The first 11 rows are patterns. Each new row is the sum of 3 different patterns, raised or lowered, with some noise. Before adding, each is slid sideways (what falls off one end comes back at the other) and multiplied by a number that may be negative. Names go in the order of the patterns.
Some rows, each with the names of its patterns after it:
[-0.30  1.10  0.82  0.77  0.88  1.53  0.27 -0.10 -0.09  0.41  0.09 -2.82
  1.66  0.36 -1.18  0.27 -1.19 -0.04 -0.31 -0.22  0.58  0.13  0.56 -2.71
 -0.32  0.64 -1.21  0.03 -0.69  0.89  0.97  0.32  1.27 -2.56 -0.15 -0.30
 -2.00  0.42 -0.17 -0.84 -1.55 -0.45  1.16  0.29 -2.50 -0.12  2.12  0.12] -> Q_338
[ 0.60 -0.17  2.38  0.95 -0.92 -0.77  0.07 -0.11 -0.04  0.39 -0.57 -3.03
 -0.02  0.00 -0.60  0.99 -0.07 -1.13 -0.54  0.46 -0.75 -3.03 -1.30  0.06
 -0.07  1.19 -0.17 -0.69 -1.26 -0.80  0.40  2.50  0.77  0.60 -1.13 -0.44
 -1.60 -0.48  0.06  0.38  0.91  0.28  0.22 -0.61 -2.13 -0.01  0.23 -0.23] -> Q_617
[ 0.50  2.48 -0.28  0.30 -0.94  1.35  0.16 -0.17  0.61 -1.48 -0.40  1.12
  0.48  0.60 -1.36 -2.44 -0.60 -0.28 -1.18  1.01  0.27  0.77 -0.03  1.58
 -0.69 -0.10  1.16  0.52 -0.16  3.03 -0.23  0.15 -0.15  0.81 -1.12  3.03
 -0.90  0.33  0.11 -0.47 -0.49 -1.14 -0.26 -0.25  0.09 -0.79  0.03 -0.92] -> Q_20
[-0.70  0.18  0.34 -0.33  0.96 -1.07  2.13 -2.52 -0.08  0.73 -0.07 -2.54
 -0.76 -1.18  0.21 -0.23  1.03 -0.15 -0.13  0.35 -1.13  0.63 -0.07 -1.45
  1.45 -0.67  3.03  0.17 -0.47 -0.01  0.13  0.34  1.93 -0.42  0.59  0.63
  0.05  0.75  1.19 -0.16 -1.12 -0.21  0.92  0.08 -0.07 -1.37 -0.69  1.15] -> Q_984
[-1.13  1.09  0.22  0.52 -0.51 -0.47  0.39 -0.67 -1.75 -0.53 -0.48  2.42
  0.02 -0.54  3.03 -0.36 -0.17  0.77  0.00 -2.94 -0.01  0.20  0.59 -0.84
 -0.13 -0.99 -0.39 -3.03  0.20  0.19  1.31  0.56 -2.37 -0.30  0.14 -0.03
 -0.20  0.93  0.34 -0.27  0.48  0.67 -1.20  0.11 -1.34  0.56 -1.42  1.50] -> Q_894
[-0.09  0.25 -1.55 -1.83  1.11  0.76 -1.21 -0.41  1.88  0.55  0.03  1.88
 -0.34 -0.89 -0.78 -1.34  0.00 -0.23 -0.08 -0.16 -1.31  0.83  0.16  0.83
 -0.29  1.06 -0.05 -0.91 -2.51 -0.01  0.05  0.10 -0.23  0.19 -0.96  0.12
  0.00 -0.21 -0.09 -1.22 -1.60  0.42  0.85 -0.09  0.55  2.42 -0.21  1.09] -> Q_284
[ 0.30  1.16 -0.93  0.66  0.61  0.80  0.20 -1.45 -0.31 -0.23 -3.03  3.03
  0.07 -0.04  0.17 -0.15 -0.85  3.03  3.00  0.01  1.78  0.89  1.57 -2.37
 -0.49 -0.14 -0.07 -0.40  1.21 -0.43 -0.40  1.15 -0.78  0.12  0.60 -1.12
  1.44 -0.02 -0.20  2.52  0.51  2.15  0.41 -0.91  1.31 -0.86 -0.67  1.03] -> Q_803
[ 0.26 -0.39 -2.12  0.30 -0.37  0.48  1.68  0.65  0.21 -0.77 -0.48  0.69
  0.19  0.24  0.15 -1.61 -1.60  1.45 -1.23 -0.94 -0.27 -0.68 -3.03  1.23
  0.05  1.16  1.88  0.49 -1.11  0.03 -0.69  1.03 -0.83  0.53 -0.12 -2.70
  0.61 -0.72  1.52 -1.42  0.41  0.33 -0.06  0.06  0.24  0.69 -0.69  0.54] -> Q_5
[-0.71 -0.25  0.33 -0.32  0.02  2.47  1.87  0.55  1.56 -1.12  0.42  1.94
  0.12  1.02  2.07  0.46  0.10 -0.18  0.31  3.03 -1.29  0.48 -0.86  0.13
  0.82 -0.47  0.04 -0.64  0.60 -1.96  1.62  0.51  0.05  3.03  1.89 -0.31
  0.92  1.41 -1.44 -0.41 -1.46  0.98  2.85 -1.73 -0.42 -0.87  2.20  0.72] -> Q_576
[-0.11  0.01 -1.07 -0.85 -1.00 -0.44 -0.91 -1.54  0.64  0.74  2.10 -1.31
  0.92  1.52  2.81 -0.48 -1.98 -0.21  0.59 -0.61 -0.02 -1.36 -0.29  1.13
  0.30 -0.13  3.03 -2.46  0.43  0.84  2.04 -0.34 -0.74  0.25 -1.74  0.35
 -0.21 -0.62  1.04 -0.96  1.89 -0.81 -0.08 -0.22 -1.05  0.02 -0.68  0.30] -> Q_184
[-0.25  3.03 -0.30  2.48  0.33 -0.23  0.21  0.72 -0.95 -0.76 -2.09  0.40
 -0.34  0.61 -1.33 -0.34 -0.28 -0.24 -0.01 -1.35 -1.43 -0.39 -1.89 -0.55
 -1.65  0.48  0.35 -0.48  1.45  1.88  0.33 -1.78 -0.87  0.62  0.92  1.15
 -0.13 -1.11  0.18 -1.88  0.26 -0.28  2.11  1.88 -2.31  3.03  0.32  0.22] -> Q_570

New rows, each followed by the names of its patterns:
[ 0.47  0.69  0.59  1.95 -0.65  0.66  0.24  1.82  0.54 -2.86  0.63  0.50
 -0.27  1.56  2.17 -0.52 -1.78 -0.27 -1.39  1.40  2.86  1.19 -2.10  1.10
 -0.88  2.25  1.37 -0.88  3.47  2.18  1.36 -1.69 -2.44  1.28  0.31  0.97
  1.67 -0.17  0.82  0.37 -2.41 -0.97  1.72  0.66 -1.23  1.98 -2.51 -2.95] -> Q_617 Q_20 Q_576
[-2.54 -0.24 -3.50 -3.31  1.33 -0.63 -0.81 -1.95 -3.54 -2.74 -1.59 -2.69
 -1.57 -2.05 -0.58 -1.58 -1.24 -0.42 -2.41 -3.27 -1.27 -3.40 -4.54 -4.84
 -0.90 -1.34 -2.73 -0.68 -0.94 -1.99  0.61 -3.56 -1.63 -0.75 -5.58  0.55
 -3.85 -0.57 -2.12  0.29 -2.08 -1.35 -2.36  0.16 -1.32 -1.10 -0.99  1.23] -> Q_984 Q_894 Q_803
[-0.26 -1.40  0.74  1.46 -0.17  1.94  0.68  0.02 -0.06 -0.84  1.18 -0.13
 -1.59  0.87 -1.22 -1.30  1.16 -1.10 -0.86 -1.16  0.14 -3.21  0.04 -0.04
  1.50  2.61  0.46 -0.95 -0.41 -2.28  0.92  0.00  1.95 -0.08 -2.00  0.76
 -0.68 -0.67 -1.44  1.77  0.96  0.61  1.02  1.25  1.12 -1.09  1.90  0.90] -> Q_338 Q_617 Q_5
[-1.99 -2.92 -2.51 -1.68 -1.43 -0.40 -0.44 -1.46 -6.88 -2.06 -0.35 -3.26
 -0.15 -2.39 -3.06 -0.83 -0.96 -0.55 -7.44 -3.14 -1.50 -3.76  0.98 -1.82
 -3.57 -4.37 -2.83  0.70  2.69 -2.74 -0.97  0.16 -2.37 -3.59 -1.11 -0.65
 -1.42  0.55  0.14 -1.56 -2.37 -3.51 -2.62 -1.29 -4.60  0.63 -1.87  0.35] -> Q_338 Q_617 Q_20
[ 0.69  0.26  0.78 -0.59  0.51  1.81  1.43  0.69  1.16 -0.84 -0.85  0.57
  1.09  0.68 -0.18  0.88  1.69  1.12  2.09  0.74  1.01 -1.25  0.67  0.90
 -0.13 -1.94 -1.34 -1.59 -0.86  1.05  1.40  2.39 -0.20  0.57  0.57  0.03
 -2.09 -1.88  0.07 -0.11  0.69  1.10  0.15  0.25 -0.01 -1.51  0.54  1.70] -> Q_617 Q_284 Q_5
[-2.82 -0.76  0.29 -1.29 -1.18 -0.21 -0.58 -0.61  0.66 -4.34 -0.79 -0.61
 -1.65 -2.08 -0.26  0.03  1.06  1.03 -0.53  0.78 -2.15  0.02  0.37 -1.78
 -0.21 -1.12 -1.30 -2.28 -0.94  0.44 -2.31  1.11 -0.74 -0.12 -1.31 -0.72
  0.48  0.09  0.02 -0.89  0.40 -2.75 -0.44 -1.87 -0.79 -0.93  0.06 -0.85] -> Q_20 Q_5 Q_184
[ 1.02  0.62  3.84  2.34  2.86  2.29  0.10  1.51  0.75  5.17  3.18  2.98
  6.22 -1.52  6.41  0.67  0.97  1.25  4.22  4.85  4.18  3.01  5.29  2.40
  3.13  0.07  2.90  0.70 -1.20  1.95  4.95  0.29 -0.22  3.70  2.05  0.76
 -0.69  0.49  0.93 -0.46  1.55  2.86  2.78  1.80  0.27  5.74  4.12  2.11] -> Q_338 Q_894 Q_570
[ 0.74 -0.93 -2.72 -3.33 -1.95 -2.86 -2.54 -2.10  2.66 -1.46 -1.29 -1.51
  1.11 -0.53 -1.14 -0.25 -2.15 -1.05 -1.45 -0.19  1.63 -1.64 -0.27 -1.48
 -3.27 -0.44 -2.14  0.26  0.24 -1.14  0.40 -0.67 -1.23  2.21 -3.63  0.20
 -2.91 -2.59 -1.31 -0.98  0.50 -0.64 -1.01  0.86 -2.96 -0.81  0.35  0.15] -> Q_803 Q_5 Q_576
[ 0.96  5.08  2.97  0.28  3.36  3.89  1.07  2.80  5.29  0.82  1.61  1.79
 -0.13  1.51  1.82  2.07  2.53  1.93  3.07  1.47  1.09  4.28  1.01  2.38
  1.69  2.74  1.32  1.56  2.70 -0.21  2.51  0.45  2.95  1.84  3.78  1.23
  4.85  2.54  1.66  0.83 -0.71  2.19  2.83  0.21  1.59  0.57  4.57  1.92] -> Q_894 Q_5 Q_576
[-1.04  0.04 -2.69 -3.52 -1.66 -2.85 -0.73 -1.79 -2.69 -2.37 -0.08  0.00
 -1.12  0.92 -1.19 -0.16 -1.82 -2.65 -1.54 -2.36 -1.40  0.19 -0.58  1.54
 -1.18 -1.32 -1.57 -2.63 -2.09  0.96 -0.45 -0.65 -0.68 -0.73  0.49  0.19
 -0.46 -3.40 -0.44 -2.14 -5.54 -3.43 -1.43  0.43 -1.77  0.19  2.48 -1.70] -> Q_617 Q_284 Q_184
[-2.29 -0.57 -3.56 -1.57 -1.52 -0.28 -2.33 -1.28 -0.44 -1.93 -0.57 -2.01
 -2.88 -1.77 -3.51  0.49  0.45 -0.89 -1.26 -0.68 -2.52 -1.67 -3.22 -1.95
 -1.98 -0.14 -3.72 -2.90 -0.64 -2.29 -3.82 -0.86 -1.30 -1.54 -2.48 -0.90
 -5.40 -1.05 -2.08 -3.02 -1.88 -1.02 -1.32 -1.94 -2.18 -0.62 -0.53 -3.60] -> Q_338 Q_20 Q_284
[ 2.62 -0.22  0.06  0.24  3.31  1.67  1.19  2.00  0.87  0.96  1.13  0.40
  0.49  1.20  2.12  0.86  1.71  4.86  0.03  2.89  3.46  1.99  2.40  1.03
  2.11  1.36  0.48  2.44  2.53  0.90 -1.39  2.61  1.96 -1.36  2.62  1.06
  0.18  0.65  2.05  1.43  3.08 -0.46  1.45  1.42  2.92  2.45  4.49  0.99] -> Q_338 Q_894 Q_284
[ 3.42  1.83  2.30  0.41  3.34  0.79  3.27  2.05  0.49  1.01  2.40 -0.51
 -0.35  3.04  2.37  1.62  3.57 -0.15  2.36  1.63 -3.87  4.10  3.13  2.63
 -0.06  3.25  2.30  2.29  1.01  3.12  2.58 -0.34 -0.38  4.69 -0.38  2.54
  0.31 -0.84  2.20  1.81 -0.08  2.25  2.63  1.39  0.82 -0.62  2.26  1.38] -> Q_894 Q_5 Q_576
